The same things were measured in two ways. Each way mixes the same 4 hidden numbers, adds some noise and spreads widely along 3 directions of its own, which tell nothing about the thing.
In the rows, 128 means zero.
Some things both ways: the first way, then the second way.
[115 160 112  96 168 121 165 169]
[128 132 135 109 126 124 143 143 100 123 162 153 139]

[144 141 159 100 120 119 182 102]
[ 94 153 131  98  98 121 144 172  78 124 100 135 152]

[172 101 233 136 128 104 196 103]
[ 96 160 137 112 105 143 120 219  78 124 113 153 125]

[132  88 219 126 123 161  96 100]
[ 98 127 126 137 125 134 113 165 117 131 140 126 119]

[128  98 190  81 133  81 194 109]
[105 181 144 121 134 112 147 179  61 130  97 129 119]

[166 151 151 171 121 161 204 142]
[117 132 118  76  91 134 150 157  70 138 140 177 158]

[101  93 102  73 118 121 148 105]
[124 163 166 122 145  83 172 139  82 108 100 114 145]

[145 147 147 117 120 114 120  95]
[ 99 118 104 106  89 146 105 134 112 123 139 145 154]

[ 92 205  12  98 153 194 137 164]
[180  65 170 128 150 120 179  89 149 146 125 147 161]

[113 127  80 106 142 122 190 155]
[137 179 147  56 110 114 118 116  65  77 113 139 161]

[113 177 184  84 130 153 141 131]
[ 87 120 126 117  87 149 101 132 121 136  75 118 147]

[126 118  83 177 147 125 161 220]
[169 130 155  91 122 132 136 119 111 101 151 164 154]

[146 156 165 110 131  61 193 150]
[ 91 139 106  92  87 140 123 164  82 138 123 154 147]

[ 96 117 107  95 154  88 179 195]
[133 161 152  98 126 106 145 151  84  88 142 138 151]

[149 166 137 113  85 173  76  25]
[ 97  68 114 122  87 155 116 141 149 146 118 135 172]

[121  98 173 114 130 115  98 117]
[ 93 118  99 119 125 128 111  76  83 158 170 140  96]

Other things, the second way, with their names:
<338>: [129 118 129  68  82 127 140 123 104 108 128 151 189]
<172>: [112 169 149 117 138 118 150 130  64 151  92 134 110]
<244>: [122  87 131 137 127 120 156 117 128 155 145 143 141]
<322>: [ 94 148 114  90  92 122 127 178  83 113 123 143 160]
<46>: [116  73 135 117  94 145 154 157 148 131 106 135 196]
<137>: [106 113 161 180 150 146 100  98 150 152  56  90 103]
<51>: [135 121 141 128 133 165  80 117 129 137 130 149 102]
<297>: [103 166 125  87 116 101 117  92  71 108 130 120 138]
<102>: [100 118 130 115  99 132 152 176 100 152  94 145 162]
<152>: [129 130 149 134 139 117 157 159 104 131 165 154 116]
<228>: [145 131 144 147 163 148 107 149 113 145 176 161  73]
<361>: [154 134 164 131 140 129 124 154 132  89 131 135 139]
<30>: [166  95 148 127 136 113 158 138 136 108 180 156 156]
<167>: [128  90 140 132 119 127 177 161 122 167 138 146 150]
<21>: [123 149 148 115 121 131 118 171 109  99 124 130 136]
<159>: [124 135 134 111 136 122 114  68 102 117 140 127 123]
<140>: [ 86  88 133 130 101 121 153 120 121 160  64 102 172]
<141>: [101 113 108 118 106 174  88 150 114 155 147 159 113]
<106>: [124 138 131 101 129 111 146 132  74 142 154 158 125]
<115>: [145 110 162 147 151 125 165 138 125 147 110 133 127]
<355>: [142 109 135  77 100 133 151 137 100 121 144 164 186]
<209>: [130 141 155 122 137  87 179 136  85 123 140 128 145]
<258>: [ 80 105 104 106  97 125 131 127  97 149 141 137 158]
<303>: [112  74 151 165 147 121 162 125 137 182 106 124 128]
<32>: [117 163 161  88  94 121 130 132  97  91  26 106 188]
<236>: [116 171 140 112 115 111 123 172  93  84  97 120 146]
<198>: [136 146 176 118 133 107 166 137  94 126  57 116 159]
<60>: [140 112 128 117 133 133 132 111 104 151 178 162 104]
<390>: [130 153 136 112 132 132 143 184  71 139 154 167 116]
<401>: [149 146 142  93 136 109 145 141  83 100 182 166 143]
<362>: [120 128 162 148 140  97 177 166 109 134  87 103 146]
<331>: [105  87 127 128 122 110 173 112 110 165 137 131 149]

Some of these things the first way, each followed by its name:
[149 127 202 173 167 163 214 226]	<390>
[120 133 154 104  50 121  88  60]	<140>
[131 188  52 129 136 139 178 160]	<355>
[136 149 100 157 102 155 152 150]	<338>
[134 146 121 126 107 109 136 114]	<167>
[124 119 128 109  83 137  99  81]	<331>
[164 143 217 161 142 163 144 131]	<141>
[140  93 161  82 127  72 181  89]	<172>
[116 147 104 111 116 149  96 114]	<244>
[116 108 143  73 141 100 152 115]	<236>
[147  86 182 138 171 112 109 125]	<228>
[131 130 146 132 146 147 183 176]	<106>
[131 118 146  98 149 144 137  98]	<21>
[105 115 112 117 163 159 118 158]	<361>
[146 119 162 116 105  83 160  93]	<322>
[104 100 199  81 114 116  72 102]	<137>
